The rows come from 6 hidden closed curves, with some noise, and rows from the same curve form a group. Each curve winds through 8 dimensions. The rows are also pushed far along 5 directions, which tell nothing about the answers.
(in the rows, 128 means zero)
Known rows, each followed by its group:
[132 160 143 107 135 141 123 124 136 166 122 145 136 113 148 138 106  95
 145 112 139]	(1)
[119 125 155 120 127 128 128 141 136 139 141 128 148 132 158 102 130 137
 125 130 142]	(5)
[151 163 119 161 176 133 130  96 133 126 115 120 184 180 105 149 191 200
  96 109 125]	(0)
[110  96 130 115 152  91 145 148 116 116 137 119 168 138 127 122 162 190
 146 153 130]	(1)
[136 149 136 111 103 144 125 144 123 150 117 152 112 145 140 132 106 127
 136 141 115]	(0)
[137  86 167  96  97 160 132 120 111 119 121 158  68  95 151 129 113  96
 156 103 142]	(5)
[114 124  84 137 179 104 144 111  99 123 134 104 205 129 118 152 186 168
  87 150 111]	(1)
[110 130 114 111 173 112 130 126 134 119 125  92 156  92 127 136 102  69
 130 123 159]	(5)
[116  99 147  93 148 125 128 147 108 112 116 126 165 145 128 109 126 170
 130 159 125]	(5)
[137 165 132 150 108 131 127 127 141 140 126 125 117 155 148 121 139 139
 111 106 124]	(5)
[131  98 136 121 108 139 117 146 120 141 132 132 113 132 161  98 127 146
 130 126 117]	(4)
[146 147 155 109 152 164 120  82 129 148 125 167 116  99 109 159 125  99
 153  71 153]	(4)
[123 135 116 162 138 102 126 154 151 121 126 104 164 178 128  96 146 191
 118 164 113]	(2)
[171 136 127 153  79 147 140 112 105 115 103 154  95 148  93 146 168 169
 148 124 103]	(1)
[157 109 173 103  84 164 119 134 146 130 108 150  59 121 134 109  86 109
 154 110 140]	(4)
[103 139 144 116 125 125 135 150 131 136 147 128 138 142 147  93  96 129
 133 144 134]	(1)
[122 109 143 111 112 132 143 133 109 105 130 136 106 135 123 130 123 144
 150 123 129]	(0)
[113 175 106 150 195 113 122 111 137 161 139 111 220 138 142 133 155 142
 118 113 135]	(4)
[116 117 122 127 136 117 120 147 140 130 142 120 112 127 146 111 107 109
 137 122 137]	(2)
[133 132 127 112 143 139 112 138 107 149 115 145 144 157 150 107 125 164
 142 116 110]	(5)
[144 117 150 116 100 124 131 155 143 151 147 137 114 128 130  89 126 144
 123 147 137]	(1)
[140 192 102 187 102 151 132  79 105 109 104 137 116 145 105 164 150 114
 121  94 105]	(0)
[132 158 111 133 148 136 138  90 123 111 103 109 140 114 107 173 130  96
 120 105 133]	(3)
[109 149 113 119 157 107 151 126 132 120 122  74 163 118 155 137 126  99
 108 113 149]	(5)
[139 148 141 143 127 142 115 121 133 161 130 158 146 143 143 118 147 154
 129 123 120]	(0)
[141 108 174  86  99 141 113 144 126 158 114 175  81 108 155 105 106 129
 159 116 129]	(3)
[112 130 140 128 104 115 145 143 131 110 151 119 113 133 123 109 114 121
 129 137 141]	(1)
[145 134 116 119 144 141 118 125 124 155 127 124 137 111 144 120 126 100
 100 115 132]	(5)
[121 130 139 118 128 131 117 131 148 161 141 138 118 100 165 138 116  86
 140 108 142]	(4)
[ 92 174 136 130 120 108 146 138 151 114 160 107 118 111 141 152  92  37
 124 126 173]	(0)
[109  96  90 125 137  86 144 181 132 110 157  77 142 155 123  85 115 153
 101 187 121]	(3)
[101 171 101 179 112  82 116 133 143 110 149 110 116 121 124 156 144  79
  89 136 128]	(0)
[130 136 132 144 111 128 140 115 123  94 112 122 114 141 107 129 134 143
 134 119 127]	(3)
[134  97 134 118 120 131 127 125 117 114 122 129 117 122 103 107 128 163
 142 122 119]	(5)
[140 139 138 127 128 138 103 112 124 136 100 141 134 105 123 136 129 110
 116 123 124]	(0)
[110 134 103 124 143 113 141 124 117 135 145 113 159 114 132 140 136 116
  94 146 124]	(1)
[123 106 130 141 130 131 128 125 122 102 136 124 125 135 121 113 134 139
 121 137 130]	(2)
[133  91 109 108 142 142 142 105  86 129 118 133 151 123 118 118 147 180
 117 131  96]	(1)
[ 95 153 115 122 136  95 133 155 133 122 132 101 133 126 146 131  90  81
 139 136 141]	(0)
[151 160 154 137 128 156 108 118 145 153 105 151 142 136 138 116 121 125
 135 129 132]	(0)
[124 173 108 150 115 101 129 143 139 126 118 121 114 162 127 149 129 132
 110 139 114]	(3)
[139 149 116 145  93 133 131 109 138 114 115 128  82 119 106 171 124  99
 114 115 117]	(2)
[133  97 113 127 136 121 155  85  94 110 129 123 140  90 102 165 186 148
 131 103 126]	(1)
[100 175 114 155  99  96 141 180 177 132 156  88 127 155 139  94  72  85
 117 181 140]	(3)
[113 106  91 133 111 113 140 122 110 117 138 125 101 111 119 161 135 121
 119 137 101]	(2)
[136 207 113 176 149 135 122  96 152 111 111  95 156 151 122 164 138  82
  87 101 144]	(4)
[152  99 170 111  80 167 121 112 114 147 123 170  91  71 152 134 131  86
 166 104 141]	(2)
[162 160 129 155 129 136 119 130 155 152 134 128 145 157 116 104 152 154
  73 142 128]	(1)
[150 121 150 127  95 155 113 144 114 141 130 146 123 143 141  82 124 141
 125 133 124]	(2)
[136 131 119 142 116 129 128 111 112 126 114 131 151 145 107 143 169 190
 117 129  96]	(2)
[127 113 118 139 156 137 139 108 119 127 124 113 173 119 129 109 143 146
 140 127 126]	(3)
[129 140 138 138 134 139 118 118 139 122 113 134 141 146 119 135 127 144
 127 138 121]	(2)
[122 148 143 153 124 101 116 168 161 114 136 120 144 194 126 102 134 183
 108 173 126]	(2)
[117 134 123 141 115 107 107 142 110 102 116 135 116 150 119 129 135 147
 121 138 108]	(0)
[118 142 118 119 150 126 118 138 145 145 139 107 135 118 145 109  88  82
 114 121 144]	(2)
[174 192 155 145 137 196  97  98 140 201 114 176 154 134 160  95 116  96
 124  95 136]	(1)
[133  89 139 114 111 107 131 160 139 117 140 119  99 137 121  94 127 166
 121 143 128]	(0)
[ 97  95  93 129 140  94 162 102  83  69 113 112 154 138  92 199 189 203
 137 143  89]	(4)
[ 96  90 126  99  79 101 156 140  98  79 139 118  66  82 127 179 111  70
 155 131 135]	(2)
[148 132 163 114 123 156 112 119 135 145 134 179  93 137 112 129 120 137
 148 106 139]	(4)
[150 172 126 139 135 151 122 110 136 131 103 124 134 144 116 136 116 112
 114 116 130]	(3)
[132  73 119  91 121 132 151 138 110 123 102 116 121 112 127 111 105 160
 169 145 108]	(4)
[157 125 134 141 111 158 114 116 127 151 131 149 100 120 132  96 126 121
 126 100 125]	(5)
[131 188 135 164  87 131 123  95 151 120 133 140  70 118 106 187 131  68
 115  83 137]	(5)
[ 86 100 126 112 120 114 145 132 103  95 146 120 127 112 122 140 114 112
 133 151 127]	(2)
[151 154 137 159  79 150 135  96 147  97 121 145  29 124 101 168 118  77
 118  97 136]	(1)
[127  69  95 117 111 100 155 128 113  90 131 106  65 102 102 159 143 133
 125 124 115]	(3)
[104 108 111  94 131 106 142 142  97 100 119 113 133 119 112 152 115 127
 131 156 115]	(5)
[117 109 125 119 171 121 133 101 112 109 120 119 141 106 129 154 147 125
 150  94 140]	(3)
[128 112 119 120 124 122 128 116 113 109 132 124 108 110 117 164 147 113
 112 109 132]	(2)
[158 113 126 145 128 151 102 118 103 125 105 157 115 145 124 106 152 163
 124 117 103]	(0)
[124 129 132 100 141 117 136 139 135 129 133 132 120 130 103 136 109 138
 146 130 137]	(4)
[145 101 149  95 155 134 131 132 125 133 114 131 134 106 137 117 120 117
 165 116 157]	(1)
[130 134 144 121 148 132 117 150 145 175 143 141 191 149 140  82 131 177
 114 167 124]	(4)
[128 153 149 149 116 120 117 166 156 145 134 126 158 182 138  61 118 183
 122 160 124]	(0)
[ 88  92 103 131 144  90 149 102  98  83 145 114 131  87  97 181 159 119
 141 122 126]	(5)
[117 136 132 133 126 116 140 133 137 117 122 114 132 141 145 139 139 132
 121 139 132]	(5)
[134 160 128 153 143 135 111 122 124 157 141 139 159 140 151  91 146 128
 101 114 132]	(3)
[125 156 104 159 134 119 136 116 132 104 141 102 116 152 113 123 132 121
  88 111 132]	(1)
[117 113 104 110 134 105 132 161 120 132 147 112 136 132 132 120 120 127
  99 163 120]	(3)
[141 142 117 143 136 142 102 128 135 168 134 148 138 151 141 107 132 148
 107 128 106]	(2)
[152 184 146 123 154 174  98  96 122 174 113 159 164 137 137 129 127 112
 114  81 135]	(3)
[163 141 133 138 139 171 128  73 117 158 111 150 154 116 122 137 166 152
 125  84 120]	(0)
[150 155 105 163  92 125 141 109 141  95 113 112  78 135  84 166 140 117
  92 125 117]	(3)
[115 107 139 120 127 126 139 122 130 103 135 128  97 102 129 149 116  86
 153 119 152]	(4)
[122 189 118 141 125 108 125 142 173 145 132  95 138 121 136 149  99  57
  94 141 150]	(2)
[123 214 141 164 140 133 105 137 164 154 129 114 179 180 157 107 116 120
 103 120 142]	(4)
[138 122 126 118 118 121 138 145 135 145 130 134 116 105 139 134 121  98
 145 148 137]	(1)
[181 123 161 131  63 182 138 113 120 126 112 174  67 171  97 112 142 196
 131 118 105]	(0)
[132 154 115 146 121 124 124 121 155 156 150 126 109 108 138 134 121  87
 117 100 138]	(3)
[115 150  75 167 163  98 146 124 137 111 131  62 191 142 122 125 152 135
  86 148 125]	(4)
[157 123  89 154 111 135 123 128  99 108 105 133 109 175  81 111 144 192
 109 143  78]	(5)
[109  92 138  70 155 107 147 164 131 136 121  85 158 113 173  91  98 135
 139 139 147]	(5)
[141 154 118 160  91 110 122 155 115 118 121 142 113 187 120 105 158 189
  81 171  93]	(3)
[131  83 141 108  91 149 131 148 119 141 133 145  94 105 156  93  95 109
 159 144 122]	(4)
[102  28 138  63 100 104 158 153  97  92 144 130  63  89 114 133 112 150
 175 131 126]	(4)

New rows, each followed by its group:
[127  93 130 123  97 124 125 126 110 113 134 158  89 118  99 144 139 149
 137 142 107]	(5)
[128 130 149  94 134 135 123 154 135 156 141 153 142 134 127 107 100 131
 130 165 134]	(4)
[106 159 124 147 116 119 141 131 123 111 144 122 129 154 125 121 122 128
 115 133 126]	(1)
[153 137 162 143 105 153 102 130 146 128 122 166  90 157 113 107 120 143
 137 123 129]	(5)
[122 223  79 186 126 111 140 118 133 124 124 110 152 179 116 182 151 115
  83 142 107]	(0)
[156  95 168 110 158 170  92  77 107 144  92 177 144  85 132 139 160 140
 154  88 131]	(0)
[129 100 129  90 129 131 138 134 131 135 127 126  89  80 144 137  88  65
 146 128 147]	(1)
[123 151 157 143 158 129 104 130 156 139 132 136 169 160 135 115 141 159
 119 127 141]	(2)
[177 146 158 138  97 171 125 114 133 133 100 154 105 151 108  98 124 153
 135 116 125]	(1)
[129  91 139 108 131 151 118 132 112 154 146 160 134 128 139 111 132 156
 144 127 118]	(3)
[174 216 167 146 140 186  81  84 149 194 104 185 129 127 156 137 130  78
 116  59 147]	(3)
[160 145 143 139  67 134 112 158 139 154 153 168  54 150 133 109 124 119
 120 121 130]	(1)
[127  90 148  88 158 122 128 132 138 134 124 124 149 112 125 132 134 158
 134 131 140]	(4)
[118 178 123 139  84  99 157 157 183 117 144  93  95 128 117 155  88  59
  95 174 151]	(0)
[132 100 131  93 147 149 143 110 116 120 108 120 133 101 123 121 108 118
 130 128 130]	(1)
[116 132 133 108 111 133 143 128 120 115 119 114  93 104 156 141  94  65
 149 106 147]	(5)
[108 100 118 125 150 107 119 105 111 127 129 126 142  70 135 153 153 104
 136 109 130]	(0)
[137 114 164 104 151 144 127 120 139 136 133 145 148 116 109 111 122 138
 138 133 153]	(4)
[148 118 109 142  93 125 139 105  86 104 101 139  72 126 108 146 166 160
 120  97  94]	(3)
[129 124 142 115  96 130 157 151 137 129 147 123 117 149 125 102 112 153
 131 149 134]	(0)
[ 81  93 111 121 116 102 167 126  98  88 151 109 124  94 123 146 125 107
 160 141 129]	(4)
[140 190 126 161 106 138 132 129 154 148 138 118 124 131 138 104 101  68
 118 122 148]	(1)
[130 123 127 127 119 105 127 158 148 123 156 123  88 140 126 122 124 117
  98 143 142]	(1)
[105  75 121  88 124 124 153 125 112 104 137 125 108  86 114 169 109 102
 155 141 130]	(3)
[129 123 152 108 108 136 116 136 115 150 125 153 125 125 150 127 133 143
 156 108 123]	(2)
[138 114 143 120 130 144 132 110 128 149 131 147 146 112 120 126 143 153
 134 128 124]	(4)
[115 131 130 127 153 110 127 144 134 124 151 136 147 156 114 122 136 155
 124 151 135]	(4)
[162 106 140 137 117 160 102 100 104 120  95 169  88 117 118 133 147 137
 137 103 111]	(0)
[107 110 138 100 132 113 134 158 125 122 140 116 132 119 158 111 103 100
 128 153 146]	(5)
[150 143 130 127 124 156 105 148 129 180 129 155 131 161 159  72 108 151
 139 118 112]	(4)
[150 149 133 132 109 175 116  94 105 152 120 165 112  97 139 140 123  71
 125  99 127]	(0)
[146 102 167  96 146 153 124 123 130 140 136 159 140 119 109 101 124 152
 137 135 146]	(4)
[126 121 155  93 103 125 128 158 142 150 121 145 112 131 138 121 100 148
 150 149 124]	(0)
[146 102 134 131 100 119 133 154 146 125 135 127  85 153 121  89 129 177
 130 132 120]	(0)
[114 143 110 125 109 105 155 138 148 114 125 101 109 115 113 154  99  92
 134 150 132]	(4)
[113 162 115 135 124 111 132 128 142 111 138 116  97 148 117 158 117 111
  93 115 129]	(1)
[114 145 110 161  97  97 142 147 117  77 123  99 120 179 107 138 146 170
 125 142 110]	(2)
[106 105 115 101 203 109 135 105 109 123 134 103 195 101 128 151 158 142
 134 101 145]	(4)
[131 127 138 121 129 141 131 130 123 145 136 139 120 136 146 107 118 137
 155 102 134]	(0)
[180 183 133 159 156 179 104  92 111 170 104 160 173 152 138 111 160 136
 130  85 131]	(1)
[131 168 136 132 180 136 122  81 151 139 125 113 172  95 121 180 150  81
 103  85 164]	(4)
[127 131 104 108 160 129 140 124 107 148 125 113 169 127 141 124 131 137
 125 117 124]	(0)
[123 161 116 152 143 120 118 127 141 144 145 137 136 157 137 134 147 143
  98 126 119]	(1)
[131 149 109 157 111 127 127 127 149 120 146 125  67 147 125 125 116 106
  90 113 124]	(1)
[142 127 132 138 129 131 128 119 110 119 117 150 122 163 117 130 160 189
 147 108 114]	(1)
[149  91 127 117 120 136 126 144 144 150 120 133 104 132 131  95 109 160
 150 136 114]	(3)
[156 123 138 165 110 150 110 107 120 120 121 152 108 136 114 108 163 156
 116 115 116]	(0)
[113 117 146 112 138 126 131 125 131 127 157 149 113 106 124 137 118  96
 146 119 156]	(4)
[143 132 135 119 125 162 147 111 117 140 135 131 128 122 136 111 118 115
 139 104 140]	(0)
[146 126 149 118 165 162 119  72 109 136 122 173 133 111 102 164 159 137
 150  76 140]	(4)
[141 186  75 173 162 132 127  81 108 133 115 105 173 137 121 174 182 117
  70  96 111]	(5)
[137 178 139 145 138 118 109 145 177 146 136 120 146 165 123 125 130 134
  84 142 144]	(4)
[128 134 146 134  94 160 117 114 110 118 136 161  98 136 119 126 119 117
 126 123 117]	(2)
[129 126 124 142 106 125 126 145 143 130 123 108 118 142 155 108 123 137
 126 130 118]	(4)
[116 140 121 117 107 123 129 145 120 133 143 143  97 146 134 132 111 123
 108 137 113]	(1)
[130 164 151 127 145 145 107 137 133 161 132 144 187 151 158 108 137 136
  93 150 134]	(5)
[109 163 116 112 130 114 134 168 131 149 129  98 166 146 161  95  87 109
 113 162 127]	(5)
[146 175 115 170 101 132 154  90 133  85 111 108 101 125  84 174 147  88
 114 110 140]	(1)
[ 82 114 133  72 141  90 140 178 141 137 157 108 136 103 149 128  69  79
 149 163 156]	(4)
[112 122 128 124 114 114 124 163 147 142 142  99 125 124 174 103 101  99
 125 136 136]	(4)
[ 94 103  99  94 130 107 160  99  83  80 114 107 107  67 103 209 123  76
 151 110 126]	(5)
[107 114 130 100 154  93 129 163 152 136 162 107 131 111 148 122 112  92
 106 147 162]	(1)
[150 118 113 155 113 146 134 113 119 119 123 117 121 136 121 107 145 146
 110 121 113]	(4)
[142 140 127 147 125 125 132 125 154 108 122 118 118 140 103 145 135 124
 101 148 136]	(4)
[128  84 138  89 169 116 122 150 129 143 142 126 144 119 144 104 133 148
 120 136 145]	(1)
[143 142 152 130 122 147 117 123 143 145 109 146 129 124 137 121 115 119
 145 131 132]	(0)
[129 161 146 101 141 141 129 112 151 150 139 141 113  94 116 147  88  57
 145  98 166]	(4)
[117 113 116 119 151 121 142 122 103 114 135 104 162 121 124 113 137 138
 118 122 135]	(0)
[142 119 122 141 146 116 138 140 146 127 136 102 144 128 125  92 137 132
 114 141 147]	(1)
[123  91 144 105 125 118 149 134 129 101 139 131 114 120  88 128 124 151
 140 154 139]	(4)
[121  87 115 131 100 122 150 133 120 104 141 106  97 105 128 111 122 116
 133 139 128]	(4)
[128 124 128 107 132 140 135 102 113 133 113 136 140 108 120 166 139 134
 139 110 117]	(4)
[168 109 146 129  98 184 117 119 135 149 130 157  99 136 109  93 112 139
 123 127 119]	(3)
[155 158 138 151 113 154 120 112 129 146 113 144 119 163 144 115 151 167
 113  91 114]	(5)
[142 132 131 132 129 122 132 133 131 146 140 127 154 132 122 108 153 155
 112 133 132]	(1)
[ 88 108 114 115 173  98 151 109 109  98 156 115 153  91 113 175 147 101
 142 124 154]	(4)
[123 143 135 162  81 122 124  95 129  89 123 149  60  95 103 195 146  74
 121 110 129]	(0)
[126 135 121 124 149 114 110 155 143 127 128 117 148 176 116 111 123 178
  89 158 114]	(2)
[134  52 109 114 122 117 150 110  84  77 128 134  73 116  92 165 177 177
 129 116 108]	(1)
[116 130 122 135 122 106 136 115 127 108 123 122 118 127 104 166 148 147
 129 117 120]	(5)
[129 116 116 119 135 130 138 127 106 141 117 140 154 141 135 132 148 180
 146 140 101]	(0)
[145 141 141 112 148 152 145 112 136 142 119 130 142 130 133 136 123 124
 141 111 146]	(0)
[120 115 127 132 112 132 146 116 112 105 117 115 133  99 127 138 126  97
 146 135 135]	(2)
[165 138 123 152 135 158 120  90 137 139 104 143 116 135 114 141 149 147
 134  91 116]	(3)
[124 100 126  96 142 127 137 119 104 129 106 130 155 124 120 147 145 183
 146 128 106]	(4)
[120 146  93 185  88  96 149 131 145  92 148 101  81 146 101 141 147 127
 100 136 118]	(3)
[ 99 119 116 129 170  99 135 121 129 123 152 104 182 106 140 157 161 115
 104 140 143]	(4)
[132 196 108 152  96  96 140 149 171 136 146 104  83 113 127 165 102  22
 112 129 164]	(1)
[121 104  83 129 116 111 170 104  90  81 119  96 107 107  89 163 149 133
 117 127 107]	(1)
[127  87 122 114 139 118 129 139 132 125 136 115 124 105 130 121 125 118
 118 152 132]	(2)
[ 79 140 136 103 135  98 139 156 143 136 149  94 160 107 165 125  89  80
 145 134 153]	(4)
[109  91 167  85  88 123 133 171 127 135 147 147 108 116 156 101  96 120
 140 172 133]	(5)
[140 134 133 130 113 139 127 135 117 125 134 127 123 148 123  93 125 144
 113 123 126]	(0)
